The rows come from 4 hidden closed curves, with some noise, and rows from the same curve form a group. Each curve winds through 8 dimensions. The rows are also pushed far along 6 directions, which tell nothing about the answers.
Known rows, each followed by its group:
[  0   3  -6  -7  -4   6   1 -11   6 -20   2  -3   1  -2  -6  12   7   5
  -7 -14   7]	q524
[ -5  -9 -13  17  -8   9  11  -2  12   9 -12   4   0  22  -6   6   3  -9
  13 -22 -15]	q632
[ -2   9  -4  19   7   3   5 -19  11  13 -13  -2 -10   5   2  -8  -3  -6
   7  -7 -13]	q413
[ 28 -11 -10  -3   4  -4  10  27  13 -19 -22  -6  20  12   0   9 -12  -3
  27 -13 -10]	q524
[  5  -9 -10  15   9 -13  13  15   9  -8 -20 -11  14   2 -10   8  -2   8
  40  -9 -37]	q632
[ 34  -7 -21 -11 -13  12   3  23  -9 -20   4  -8  17   8  -4  17   7 -10
  -7 -15  10]	q463
[  5 -10 -30   7  14   6   8  14  17  27   1  11 -23   8 -11  -5 -10 -12
   7   5  10]	q524
[ 31   1  19   3 -13 -20 -31  22 -15  -2 -17  -5  23  27  17 -10 -15 -10
   6 -17 -11]	q413
[  9  -1   0 -17  22 -17  10  25 -24  -9  -2  20 -13 -19  20 -11 -29   7
  25  10  13]	q524
[ -6   2  13  -5  -7  30 -18  -6 -38 -12  -7   1  -9   5  -5  19 -18   2
 -10  -7   1]	q524
[ 13  -4  -5 -17   5  -6   0  25 -19   0  23  23  -2  -8  12  -9   5  -2
  -3  24  28]	q463
[ 30   5   5   6 -19   3 -36   8 -11  20 -11   2   7  37   6 -12 -13 -19
  -7  -5   3]	q413
[  3  -8  -1  -8   2  18 -10  34 -22   2 -10   6 -20  -1   0   5 -25  -7
  11   3   1]	q632
[ 20   1 -19   7  -8  13 -14  13   3  -1   0  -4   8  25  -3   2   5 -13
   0  -5   8]	q413
[-12   5  -1   6   2   4   5  -8  -5   2   8  14  -9  -3   9  -5  12  -5
  -6   3  11]	q632
[ -4   9  24  -1  -6 -11 -12 -15  -5  29 -17   4 -12 -10   5  -9   0  -3
   4   1 -25]	q413
[ -5  -4  -5  -5   0   3  -6   8   0 -21   3  -1   7   5  -6  10   2  10
  10  -2   4]	q463
[ 11   6  18 -16   1 -20 -10   0 -10 -23  13   3  28  -7  21  -5  32   1
   1   8  17]	q413
[ 10  -8 -27   9  -2  34   7   1   6  -5  -1  -6  -1  18 -25  23  -4  -1
  -7  -2   1]	q463
[  3  -8  10 -14   3  12  -8  19 -21  -9  -5  -2  -4   0   1  10 -17  -3
  -2   0  11]	q463
[  4   8  -1  -3  -1  16 -13  -6 -18  23  -7  12 -28  -3  -2   0 -16 -11
 -10   3   5]	q463
[ 19  -3   4   6  -4  -8 -11   6 -10  19  -2  14   5  20   7 -11 -10  -8
  -4   6   3]	q463
[ 15   8  -2  -5 -11   4 -12   9   1  -9   1  -7   9  -5  -2   0   7  -2
  -6  10  -1]	q632
[  9   5 -24   1  -3  23  -9   6  -4   4  -1  10 -15  10  -9   4 -10  -6
   5   5  11]	q524
[ 11   7  27  -9  -1  -7 -10   3  -2  -9 -17  -9   8  -8  18  -6  -4  -7
  -2  -5  -6]	q413
[ -3   2 -16 -14 -12  28  -4  -1  -5  22  11  11 -26   4  -9  -1 -14  -5
 -13  14  25]	q632
[-28  15  21  21  -1  23 -16 -42  11   0 -14 -13  -3   1  -6  15  21 -12
 -29 -12  -9]	q524
[  1   0   8  16   1   3  -4  -9  -2  10 -12   2   3  13   1   3  -1  -8
  -5  -6 -11]	q463
[-19  -5  -4  20   8   2  16  -9   1  -8  -5 -11   3   0  -8  11   0   6
   7 -12 -17]	q463
[ 38   5   9  -8 -34 -13 -24   4  -2  24  -3   9  13  28  17 -22  -6 -18
 -16  -8   6]	q413
[ -8  12  18 -15 -13  11  -9 -12  -2   1   0  -3  -6 -16   4   1   4  -1
 -18   8   5]	q632
[ 22  -3   4 -14 -14   0 -21   1   4  -7  -7  -3   8  19  -4   5  -9  -4
 -11 -15  10]	q524
[ 19  -1 -13   6 -12   5 -19   8  -2  -4   5  -4  11  23  -8   3   1  -7
 -13  -7   8]	q524
[ -1   3  20   0   3   1 -19  12 -31  -7 -14  -4  -6   2  12   5 -18  -4
   0 -17  -8]	q413
[  9  -3  20  -3  -9 -20  -1 -17  24  -6  -1 -13  27   1   3   0  22  -4
 -23 -11  -2]	q524
[  3   5  10  -3   6   6   4 -16  14   5  -3  -4   3  -2   6  -2  10  -8
 -10   8  11]	q413
[ -7  -3 -18   9  -4   9   4   7  17   4 -16   3 -20   8 -10   0 -19   1
  20 -12 -14]	q632
[  6  -4  -8   3 -13   1  -5  -5  -3  26  -9  -1  -7  19 -10  -4 -20  -3
  10  -7  -6]	q463
[ -1   5  13  -1 -17  12 -36   5 -31  24   2   7 -17  18   2  -6 -19  -9
 -19   2   7]	q413
[ 25  -5   8 -18 -16 -21  -3  -5  14  11  17   6  19   5   6 -15  12  -5
 -26  10  23]	q524
[-19  -1   3  17  32 -23  23  -3  10  -9 -14   1  -3 -18   9   0   1   6
  27  -8 -20]	q463
[-20  -1  -8   4  31   9  20   8  10 -12 -16 -11 -23 -26  -4  11  -8   4
  23  -4 -14]	q413
[  0  -5   9  -2   4  -7  -4  -8  21   9 -16   1   2   3  -4   2   5  -6
   8  -6  -6]	q524
[-11   5  16  12   6 -17  14 -24  29  -9 -30 -18   9 -10   1   3   6   8
  24 -24 -42]	q413
[  8  10   3  11   6 -12  10 -27  19  39  -4   8   2   7  11 -17   7 -15
  -9  12   4]	q632
[ -8   7   3  23  -1  -8  -1   3  14   5 -34 -19 -10  -4  -4   2 -18  -1
  17 -28 -51]	q413
[ 20  -6  36 -15 -14 -35 -24   6 -17  15 -14  12  12   5  18 -15  -7  -5
   3 -11 -12]	q524
[ 16  11  10 -18 -33  20 -23  -3 -29   2  23   6   1  10  13  -6   5 -13
 -49   4  34]	q413
[ 15  -3   3  -9   7 -20   3   8   5  -3 -15   7   6   0   8  -4  -5   2
  29  -5  -7]	q632
[  8  -3   5   3 -25   3   1 -23  27  14 -19  -5  14  18 -12   6  11  -4
   2 -15 -22]	q463
[  1   4 -13  -6   3 -12   6  -3  25   1   6  10  -4   3   4 -14  -5   4
   8   7  20]	q524
[ 13  -2  21 -14 -21 -17   1   4  -4 -18   9  -1  34  -2  19  -4  27  -5
 -17  -6   9]	q463
[  4   6 -29  13   1   2  19 -19  41   2  14   0  15   7  -8  -4  37  -5
  -2  14  13]	q632
[ 21   6  18  -4  -5  -8 -13 -10   4  -9   4   6  27  16  19  -9  18 -11
 -17   7  25]	q632
[  7  -1 -19   1   9 -12  -2   1   0  35 -15  10 -29  10  -7 -14 -41   2
  34  -1  -4]	q463
[-25  12  21  -3   9   4  -2  -6  -6 -15 -27  -9 -21 -37  -2  11 -14  12
  16  -5 -32]	q524
[-14   6   8 -22  -1   5  -5  14 -15 -14   5  -1 -14 -25   5   2 -11   9
   1   8   9]	q632
[ -8  -2 -27 -23  17   1   6  29 -21  -5  35  16 -25 -22   1 -10 -13  11
  10  35  44]	q463
[  1 -10 -12   0  -2  20  -3  -9  -7   9   1   5  -7  16 -20  14  -2   2
   2  -3   3]	q524
[-18  -4  -9  12  -1  20  -1   6  23   7 -34  -9 -24   5 -17  14 -21  -7
  19 -26 -28]	q463
[ -6  11   4   7   6 -27   7 -19  21  10 -12   6  -3 -13   4 -16   5  10
  26   5 -21]	q632
[ -4   1 -15  -8 -13  33  -4  -1   0  23  -3   5 -28   3 -14   6 -16  -8
  -8   4   7]	q632
[  8  -8  -3 -20   4 -13  18  13   0 -11   3   5   1 -12   8  -3  -3   9
  21  -2   4]	q413
[ -6   6  -9   9  -5   8   8  -7  19   7  -7 -10  -3  -8 -12   2   3   1
   2   6 -17]	q632

New rows. What belongs after each?
[ -2   1   0  14  -5   8   6  -6  12 -16   1 -16  25  18   2  10  11  -8
 -17 -14   6]	q632
[  4   3  -4  -7   8  -4  -4  18  -5 -12  -9  -4 -12  -8   4   5 -16   1
   9 -14  -3]	q413
[11 -5 -4  0  2 -7 20  0 15 -8  3 -1 15 -5  6  1 14 -6 -9 -5  5]	q524
[  7  -6 -27   2   8  -4  23   3  39   8  -2  13  -5   8   0  -9   5  -7
  20   1  13]	q632
[ 26  -3   7  -6  -3 -29   7  16 -11 -14   4   7  30   0  19 -12   4   4
  13   5   0]	q524
[ 13   9   6 -13 -13  22 -31   6 -26 -12  10  -1   4   9   3   6  10  -9
 -19   5  22]	q413
[ 13 -10 -22   6  19  -6  17  17   0   1   0  12  -2   8   1   0  -9  -3
  18  -1   6]	q463
[ -6  -4 -26   8   9  17  17  -2  29  -3   0   2 -10   7 -13   8  -3  -1
   1   0   9]	q463
[ -2   5   1  10   0 -11  17  -8   9  -3   4  -8   9  -6   7  -5  10   1
  -8  -6  -8]	q413
[ 21   2  -1  -7   9 -18 -10   0   6  10   9  15   7  10  12 -16   6 -10
  -6  13  30]	q524
[ -9   0   0   0  14  -7  10   7   2 -12   6   8   2 -18   8   1  19   1
   5  10   4]	q463
[ -3   1  10   9  -6 -16  -7  11  -3   0  -9   2   4   0   7  -8  -7   0
   5  -6 -19]	q463
[-20  -6   7  -2  14  -2  14  20   6 -43  -1 -10   8 -22   0  14   5  16
  11  -3 -10]	q463
[  9  -5  -5   6 -17  -2  -1   9  13  -2  -9  -6  13   9 -11   3   1   3
   6  -4 -22]	q463
[ 23 -11 -22   9  -1  17  -2  21   6  -6 -12 -17  14  26 -15  18  -8 -13
   6 -14  -1]	q463
[ -8   1  10  17  -4  23  -8  -4 -14   5 -18 -20  -6   2 -11  16  -8  -6
 -11 -13 -28]	q413
[ 18  -3  -8   3   2  -5  10  -9   3  23   9  13   1   7   3 -10   4 -11
 -14  10  14]	q524
[ -9   6  30 -17  16 -12 -13  -2 -39 -12   2  13  -9 -18  19  -6 -21  12
   3  11  14]	q524
[  6 -10  -8  -7  -7  11 -14  19 -17  -1   0   5  -3  16 -11   8 -15   4
  13   1   3]	q463
[ 19 -12  -9  -7 -19  13   6   5  11   4 -14  -4   6  18 -10  10  -2  -6
  10 -20 -12]	q413
[ -2   5   7  -8   9  15   4   4 -22 -11   9  -2 -11 -19   6   4 -13   2
 -19  16  16]	q632
[ 17  -2 -17 -14   0   0 -13  12 -10  17  25  17  -4  13   0 -15  -7  -1
  -3  33  42]	q463
[ 11   6   6 -12 -14  12   0  -4  -6 -33   2 -14  17  -7   4  11  14   3
 -12 -13   1]	q413
[  1  -2 -11 -11 -13  19 -15  20 -12  14  -8   4 -25   8 -10   3 -31  -1
  10  -2   0]	q632
[ -3   6  28  -6  12 -42  -1   7  -4   3 -12   0  -2 -22  24 -24 -26   9
  14   5  -9]	q463
[-20  -6   3  -3  10  12   3  -2   9 -16  -5 -10  -6 -17 -12  19  12   2
   1  -6  -4]	q524
[  6  -3  -7  -1  -5  14   8   4  -2  -9   7 -10   6   4  -2   7  -4  -5
 -21  -2  16]	q463
[  1 -15 -17  -4   5  22  19  37   3 -53   6 -17  21  -6  -4  28  20  -2
   4 -11   7]	q632
[ -2   0   3   2 -15   2  -5 -14  -4  12  -3  -8   3  13  -6   0  -6   0
  -2  -7  -2]	q463
[-21   5  21   4  -2  15  13 -12  -3 -22  -3 -10   3 -26   5  12  22   0
 -17  -3 -12]	q632
[ -7  -3 -24  -5   1  25  17   7 -23  -1  18   7 -19  -6  -5  11  -7   0
  -8   1  15]	q632
[-26  -6  -9   2  16  10  22 -10   1 -10   8   9 -13  -9  -5  10   4   9
   6  -1   8]	q463
[ 14 -11 -21  -6   0  19  10   2  -2   5  -4   3  -4  10 -18  16  -5   0
  11  -2   1]	q463
[ 18  -4 -12 -13 -15   4   0  14  20 -19  10  -5  20  13   0   2  12  -7
 -11  -4  26]	q463
[-41   6  20  15  15  14  10 -19  -4  -7 -20 -15 -18 -20  -3  14 -14   7
   2 -12 -25]	q632
[-29   3 -11   7  -6  42  -5 -10  -6  -4  10 -11 -16  -2 -21  19   7  -1
 -20   6  10]	q463
[ 17 -12  -8  -1   0  -7   3  21  21  -8  -9   3  14  16  -3   1  -6   0
  15  -2  -3]	q463
[ -9   5   3  -5   5  21  -4   1 -16 -20  10   2  -5 -16   0  15  16  -3
 -19   6  14]	q463
[-16 -10  -3   5   4  13  17  13  -4  -5 -10  -5 -12 -10  -1   9  -4  -2
  13 -14 -17]	q413
[ 11  -6   0 -10 -11  19  -2  19 -32 -15  -1 -10   4  -8  -5  20   1  -5
  -8 -10  -6]	q463
[ 20  -9 -27   3   3   4  19  14   0 -15  17   9  14   8  -2   2  16   0
   8   9  15]	q632
[ 39 -13 -11  -9  -7 -11  -8   2  27  36 -12  18   8  35  -2 -12  -4 -19
  11   0  14]	q524
[-11  -3   6  -9   5  16   1   7 -24  -7  -1   1 -11 -20  -5  16   4   2
   2   4  -5]	q463
[ -1   2  11  -2  14 -23  12 -16   7  16   3  12   4   1  16 -19  -7   4
   7  15  14]	q632
[  6  -6 -21  13   9 -26  43 -17  38  13  12   5  17   2   5 -12  30  -1
   9   1   0]	q413
[ -9  12  17  -8   1 -16  -8 -27   3   6  -4   9 -11 -13   7 -11  -3   8
  -3   0   2]	q524
[ 10  -3  -3   9  -6   3  -1  17   2   9 -20  -5  -2   2   0  -1  -2 -11
  18 -11 -27]	q413
[ -9   2  15  -7  13 -15  11  -6  -1  -5  22   2  16 -16  16 -11  27   3
  -7  26  21]	q413
[ -8   9  21  -4   5 -22   0  -5 -16   9  -4   9  -3 -15  20 -12  -4   1
   6   0  -6]	q632
[-14  -3   1  20   9  -8  15 -23   8  19  -4   4  -1   8  -2  -5  -1   3
   8   1 -10]	q463
[-13   8   7  -1  -4  29 -10  -5 -24   5  11  -1 -14   4   4   4 -15  -9
 -35   7  25]	q632
[-10   3 -28   5  15   4  20   1  13  19   4   7 -27 -17 -10  -4   5   2
  19  13  -5]	q413
[-39   6   1  19   0   2  16 -25  15   7   4  -5 -10 -13  -5   4  24   3
  -6  -8 -17]	q413
[-13  11  10  20  -2 -11  -8 -30  16  19   3   2   0   6   5 -14  13  -8
 -22   0   2]	q524
[-19   0  -1   0  -1   1  18 -10   1  12  11  12 -12 -14   6  -6  13  -4
  -9   5   7]	q463
[-13   0  21   0   7 -12  17 -26  14 -20  18  -6  31  -9  11  -2  31   5
 -23  12  20]	q524
[  7  -3   4  -9 -10   2 -11  27 -12 -17   0  -6   7 -11   0   6   4  -3
  -4  -2  -5]	q524
[ -1   1   5 -11  -2   1 -14  15 -23   5  -5  -3  -7  -5  -4   3 -21   7
  14   7  -8]	q632
